The rows come from 4 hidden closed curves, with some noise, and rows from the same curve form a group. Each curve winds through 8 dimensions. The rows are also pushed far along 6 directions, which tell nothing about the answers.
(in the rows, 128 means zero)
Known rows, each followed by its group:
[134 147 145 143  96  88 181 118 123 122  84 119  84 188 199 164 122 126
 112 126 130]
daz
[170  44 149  99 157 114 115 166 151 110 113 104 112 112 147 153 132 100
 130 119 156]
tozev
[146 117 143 111  71  93 150  97 147 123  60 143 106 151 213 190 123 118
 109 135 122]
daz
[156 120 123  95 154 120 150 119 135 163 201  76 183  67  84  99 109 156
 146 122 112]
tozev
[103 139 126 134 101 144  98 121 119 118  68 157  81 155 114 160 147  92
 136 125 159]
Mili
[116 124 134 112  79  95 123 119 119  81  67 157 144 130 186 197 128 152
 158  98  47]
Mili
[144 141 133 110 150 118 153 149 147 157 123  99  82 154 133 173 121 117
  59 153 118]
Mili
[158 134 106 121 126 104 161 146 131 116 125 110 174 119 170 177 100 159
 139 140  77]
pel
[145 126 152  82 111 104 128 126  93 118 118 122 151 102  96 174 107 125
 110  89  95]
pel
[113 180 129 164 100 158 154  83 111 154 120 160  97 187 145 134 143 117
  69 158 181]
pel
[123 180 131 135 138 132 168 123  85 139 180 121 187 117 117 121 109 179
 103 124  99]
tozev
[135 132 130 141 118 146 118 147 157 135  86 103  55 144  98 174 117  81
  98 144 123]
pel
[143  83 124 123 122 133 132 103 123 109 138 152 172 124 179 107 145 133
 154 119 150]
Mili
[ 61 178 106 145 150 119 150 122  86 150 126 131 153 181 186 131 168 174
 163 135 151]
tozev
[121 175 106 150 139 128 160 125 110 183 164  69 153 128 102 130 103 127
 118 129 107]
Mili
[179  52 150 124 144 147 108 162 146 125 126 105 127  68 116 140 114  90
 108 113 166]
Mili
[ 85 210 108  97 149 122 124 130  95 180 164  97 186 101  62 145 118 173
 137 131  81]
pel
[151 111 200  98  89 136 156 105 129 121 120 138 137 113 150 129 102 131
  63 117 131]
daz
[100 126 133 133 112 139 104 102 147 117 115 163 123 162 144  96 154 129
 164 157 160]
daz
[121 120 153 121 112  98 135 130 106 109  95 156 128 145 189 155 135 140
 108 109 130]
daz
[138 111 142  92 122 161  96 121 167 125 112 140  53 110  53  97 128  79
  94 131 139]
daz
[178  87 128 155 165 117 139 207 153 130 108  60 105 134 139 173  95  88
 130 147 160]
tozev
[ 83 126 122 111 143 174  62 127 144 141 118 149 114 123  72  86 153 101
 144 148 164]
pel
[124 160 111  99 128 126  89 125 140 116 131 147  64 122  14 109 132 108
 136 125 103]
pel
[173 102 121 104 146 108 125 189 161 106 109  86  92 109  85 163  96 101
 150 128 101]
daz
[117 146  93 124 132 143 113 121 131 139 126 134 140 112 116 142 134 133
 131 139 104]
pel
[ 85 173 120  91  94 118 124  55  82 135 137 165 153 131  97 109 161 153
 166  92 122]
Mili
[145 138  89 182 162 128 164 152 136 149 163 103 134 140 168 107 121 139
 122 156 154]
pel
[ 78 124 104 103 118 118  87 121 122  86  74 179 130 145 161 154 184 154
 221 117 118]
Mili
[115 132 117 159 163 154 118 135 143 166 175 119 142 109 123  86 141 144
 122 160 171]
pel
[122 174 108 139 148 140 137 125 116 177 174  89 109 109  45  93 110 115
  98 121 122]
daz
[136 135 129 166 135 113 154 129 117 162 148  92 124 134 150 132 116 121
  88 121 132]
daz
[119 161 136 118 104 127 129 132 150 120  71 135  45 179 105 147 124  95
 117 149 139]
daz
[145  96 132 154 140 102 159 135 113 125 169  99 192 101 180  83 116 157
 174 102 140]
daz
[114 144 109 150 138 115 162 120  99 167 157  86 212 104 185 144 120 172
 149 119 107]
tozev
[141  87 194  82  93  98 136  90 110 107 147 130 180  72 131  95 118 157
 152  69 118]
tozev
[ 99 198 117 104 105 112 152  92 108 149 134 132 121 128 104 129 125 156
 116 114  78]
daz
[119  90 114  99 152 112 116 146 133  98 121 146 155 102 180 137 157 171
 177 114 107]
tozev
[162  54 133 141 131 145 122 139 173 110 116 119 105  96 165 107 126 102
 132 128 146]
tozev
[ 67 173  81 128 148 107 117 141 110 119 124 141 172 155 149 113 151 179
 221 140 108]
pel
[165 149 157 101 133 116 176 133 120 135 146 106 104 133 111 188 111 145
  50 125  88]
pel
[120  98 109 136 140 134  73 156 181 113  83 156  77 163 145 142 155  99
 145 179 152]
daz
[135 127 149  72  80  78 132 110 108  65  78 171 120 129 146 176 122 149
 129  80  41]
pel
[120 122 124 111 160 140 118 130 130 153 170 118 155  99 108  98 139 145
 126 130 135]
Mili
[ 73 113 141 155  88 125  66  96 135 104  78 192 109 173 163  81 163 107
 170 137 170]
tozev
[122 114 141 126  93 107 116  78 127 113 156 157 174  96 135  53 126 153
 171 108 122]
tozev
[121 107 119 119 117 156  68 109 120 117 141 139 159  81  42  84 132  99
 193 106 147]
pel
[104 154 102 104 171  97 109 163 118 125 160 106 157 115  79 121 133 169
 193 125  82]
tozev
[152 101 118 108 169 124 135 173 147 134 130  94 127 111 139 175 129 135
 125 138 116]
Mili
[175 104 182  97  88 127 178  95 133 113 120 123 131 124 156 161 106 131
  81 120 118]
tozev
[147  96 174 166  89 133 132  95 124 119 126 158 117 128 162  97 128 108
  96 114 190]
pel
[107 154 129 149 134 111 141 145 110 138 126 137 158 141 186 145 123 163
 102 136 107]
Mili
[151 121 162  87 121  89 132 149 136 114 103 131 109 138 133 163 112 129
 107 132 125]
daz
[ 70 184 118 169 102 141 158  72  67 133 146 150 171 155 156  92 150 167
 155  97 124]
Mili
[118 116 149 126 110 130 154  77 104 108 152 172 180 147 195  89 153 170
 134 122 147]
tozev
[122 169 166  97  99 121 159  83  91 138 151 141 136 125 100 105 109 143
  64  97 101]
pel
[ 89 153 113 112  90 126 119  76 101 123 112 151 148 127 116  94 135 127
 165  96 104]
pel
[149 147  88 175 158 147 146 176 123 154 136  79 132 140 120 167  97  98
 101 152 125]
Mili
[127 121  81 125 172 143  93 177 131 133 141 108 182  97 101 155 124 131
 174 148 113]
Mili
[ 63 201  70 142 156 161  95 138 100 161 144 131 176 138  79 127 145 148
 173 158 124]
Mili
[147 129 110 126 155 166 128 154 131 119 152 101 126 115  52 118 115 112
 153 135 133]
tozev
[ 87 163  61 154 136 100 116 144 111  93  99 154 125 162 164 154 155 161
 196 121  67]
tozev
[156 127 141 119 154 115 152 160 106 124 189  90 181  61  91 115  87 166
 113  88  63]
daz
[158 128 137  91 131  93 111 160 123 120 144 116 171  81  82 151  88 142
 127 117  78]
Mili
[134 184 121 119 137 116 186 129 107 138 127 107  99 189 128 193 123 144
  83 147  95]
tozev
[152 100 120 109 118  85 142 136 133 126 100 127 179 111 224 195 122 154
 136 131 104]
Mili
[136 113 114 139 174 112  93 204 151 137 120  78  99 120  83 141 113  97
 155 139 138]
daz
[130 159 136 111 106 100 151 109 145 149 101 137 104 170 178 185 130 142
  81 166 113]
daz

New rows, each followed by its group:
[144 151 153 106 119 117 162 146 122 106 105 120  70 142 107 175 109 126
  70 106  70]
daz
[ 78 151 150  88  68 141 135  45  90 117  98 190 165 140 167 110 159 155
 150 101 138]
daz
[101 183 173  99  82 128 153  62  96 144 124 164  95 161 108  99 126 127
  44 112 130]
pel
[134  84 140 186 147 131 118 159 147 143 121 106 123 151 187 110 123  95
 110 152 189]
tozev
[156  90 192 122  91 121 122 100 153 131 119 138 114 133 146 116 107  98
  64 141 155]
tozev
[178 117 157 150  97 144 184  92 126 140 134 133 125 141 185 160 112 119
  38 140 156]
pel
[ 84 127 135 144 121 156 106 116 142 113  95 174 104 186 166  80 161 117
 149 162 191]
pel
[ 70 135 105 109 104 119 113  89 101 111  95 164 171 132 181 125 160 157
 190 101  96]
pel
[121 132 156  75 126 151 114 129 139 139 108 125  83 115  70 140 126 102
  84 123 126]
daz
[ 90 123  95 165 143 167  98 122 142 132 140 136 128 116 120  57 152 125
 180 135 156]
tozev
[109 147 123 128 107  82 141 113 127  92  95 177 102 182 197 148 154 163
 139 131  95]
daz
[115 155 159  97  96 139 122 100 106 132  87 153  83 167  96 160 133  93
  72 124 147]
pel
[101 133 179 136 105 134 129 106 108 131 111 153 103 142 145 100 137 123
  86 108 167]
tozev
[ 87 174 120 104  89 124 158  50  78 119 133 168 157 136 147 126 158 178
 148  88  85]
tozev
[117 165  75 171 148 152 136 160 140 143 101 100  85 179 118 141 116  88
 132 170 141]
pel
[191  23 136 113 140 130  74 190 185  80  90 102  94  68 101 166 109  75
 157 113 104]
pel
[123 133 174 122  99 108 111 118 139 104 102 163  76 170 118 130 130 118
  94 135 123]
daz
[106 162 113 166 112 157 136 106 143 130 107 154  88 188 145 135 154 125
 132 171 162]
pel
[116  98 124 145 162 156 128 140 133 157 156 113 195 107 187  96 132 143
 128 150 170]
pel
[ 91 146 143  78 102 173 103  65 103 113 142 187 139  98  60  84 157 144
 130  99 124]
tozev
[138 165 129 104 134 142 168 119 116 159 149 108 152 119 122 167 114 155
  79 146 110]
tozev
[102 160 144 167  81 132 144  63 130 141 122 162 103 183 161  68 136 121
 112 149 171]
tozev
[187  55 129 143 143 141 140 151 173 124 135  92 116  83 156 122 107 101
 111 127 137]
tozev
[ 92 140 152  97 121 120  68 114 106 126 138 150 136  98  36  86 141 129
 173  98 143]
pel
[110  88 119 120 121  92  94 131 153  76  93 171 123 145 191 120 160 150
 198 129 106]
tozev
[106 125 145  93 113 101 107 132 103 100  85 160 129 128 142 159 141 139
 141  94 108]
daz
[142 108 153 190 140 115 165 150 134 126 140 115 127 173 213 122 123 137
  97 150 158]
daz
[172  82 167 115 165 136 129 177 134 133 164  82 130  61  83 113  94 115
  85 103 135]
tozev
[111 148 132 104 125 129 122 135 128 115 107 131 111 150 104 148 129 129
 140 132 105]
pel
[166 113 123 103 105 109 140 133 141 109  91 109 103 122 122 170  99  96
 120 113  85]
pel
[161 126 140 150 152 141 179 137 101 140 195 105 188  94 148 106 100 160
  78 118 126]
tozev
[170  94 164  85 127 111 151 116 148 143 136 109  96 101 133 155 123 122
  61 116 118]
pel
[103 144 103 131 126 134 114 135 121 123 100 148 162 145 166 168 139 144
 152 151 115]
Mili
[153 126 167 123 103 100 164 127 112 106 118 138 142 123 172 161 113 157
 111 109 122]
Mili
[152  97 144  98  98  96 150  95 132 110 130 144 157  84 180 120 119 156
 125  95  92]
daz
[163  66  99 161 171 151 148 138 149 139 176  91 162 105 168  87 132 122
 149 138 165]
tozev
[168  96 147  92 129 145 162 106 113 117 160 120 153  77 119 135 122 141
  93  91 105]
tozev
[174  87 176 108 132 143 129 149 144 107 144 118  93  86  74 107  97 101
  65  99 112]
daz
[128 175 100 111 154 121 112 150 132 131 153 120  93 122  29 124 123 133
 133 136  94]
pel
[138 113 133 166 136 144  96 138 141 134 160 134 138  91  94  79 124 122
 139 137 171]
pel
[159 111 166  79 110 165 158  93 126 139 147 114 133  88  90 121 109 111
  73 105 130]
daz
[ 71 165 110 135 154 168  87 136 129 163 131 133 130 142  89  97 149 121
 137 166 167]
pel
[154  88 207 108  84  91 143  78 115 105 152 146 143 106 145  96 116 143
  91  77 111]
daz
[156  50 193 137  98 104 138  94 126  97 148 148 156 106 190  71 126 134
 124  85 150]
daz
[197  70 134 120 129 112 116 160 173  99 119  94  72 111  80 142  94  73
 124 124 106]
tozev
[152  94 160  73 127  89  77 150 138  87 138 145 141  79  60 120 113 139
 154 106  85]
daz
[ 98 140 132 103  92 164  89  53 141 153 134 152  94 111  49  62 150  94
 132 121 153]
pel
[ 79 145 130 161 118 140 119  93 118 147 141 147 173 159 167  77 152 151
 172 152 174]
daz
[186  92 142 134 159 140 151 174 140 122 134  89  86 128 113 181 114 100
  71 130 131]
pel
[135 117 135 120 140 151 108 130 156 137 149 120 117 131  81  95 128 110
 135 158 155]
daz
[165  97 170 113 103 130 151 109 134 109 143 149 152  88 159 123 116 151
  95 116 130]
Mili
[170  64 184  81  98 100 168 129 133  70  76 145  96 130 202 172 124 127
  96  83 108]
daz
[111 115 104 191 185 167 134 159 127 129 174 139 168 148 185  77 156 160
 150 165 189]
pel
[ 96 217  90 171 154 129 156 146 105 179 135 108  88 193 117 141 125 121
  78 159 137]
Mili
[134 153 148  86 104 102 121 127  90 121 109 122 134 109  68 179 103 119
 110  87  81]
pel
[101 150  92 134 124 170  71 111 116 108 131 169 115 124  36 103 153 108
 171 125 132]
pel
[124 115 138 104 116 167  98 100 123  98 146 155 140 101  51  71 137 119
 173 112 143]
tozev
[161  59 137  95 121 131 111  89 152 115 159 129 145  73 108  75 133 116
 155 104 132]
tozev
[ 72 178  87 138 119 109 120 133  94  82  94 174 144 168 157 141 148 169
 191 115  71]
pel
[141 133 123  82 123 138 152 129 120 117 111 110 133 113 111 179 118 132
 131 110  85]
daz
[130 102 128  79 120 109  72 124 159 106 112 156 121 102  95 140 140 128
 156 134  96]
daz
[143 172 114 104 129 114 156 128 127 155 140  73 100  98  64 171 100 132
 101 109  53]
tozev
[118 134 121 133  93 136 134  98 130 123  83 139  91 163 150 124 128  92
 118 127 137]
pel
[161  87 174 142 144 157 135 144 156 144 156 113 113  99 124  72 107 108
  68 142 190]
tozev
[103 201 120  98 128 159 140 108 114 160 132 128 108 143  63 158 130 135
  84 150 114]
tozev
[125 104 176  56  82  67 129  96 106  85  99 177 169 109 176 133 135 171
 161  84 108]
daz
[162  86 107 149 145  97 139 174 145 104  99 130 114 145 210 168 125 118
 117 137 123]
Mili
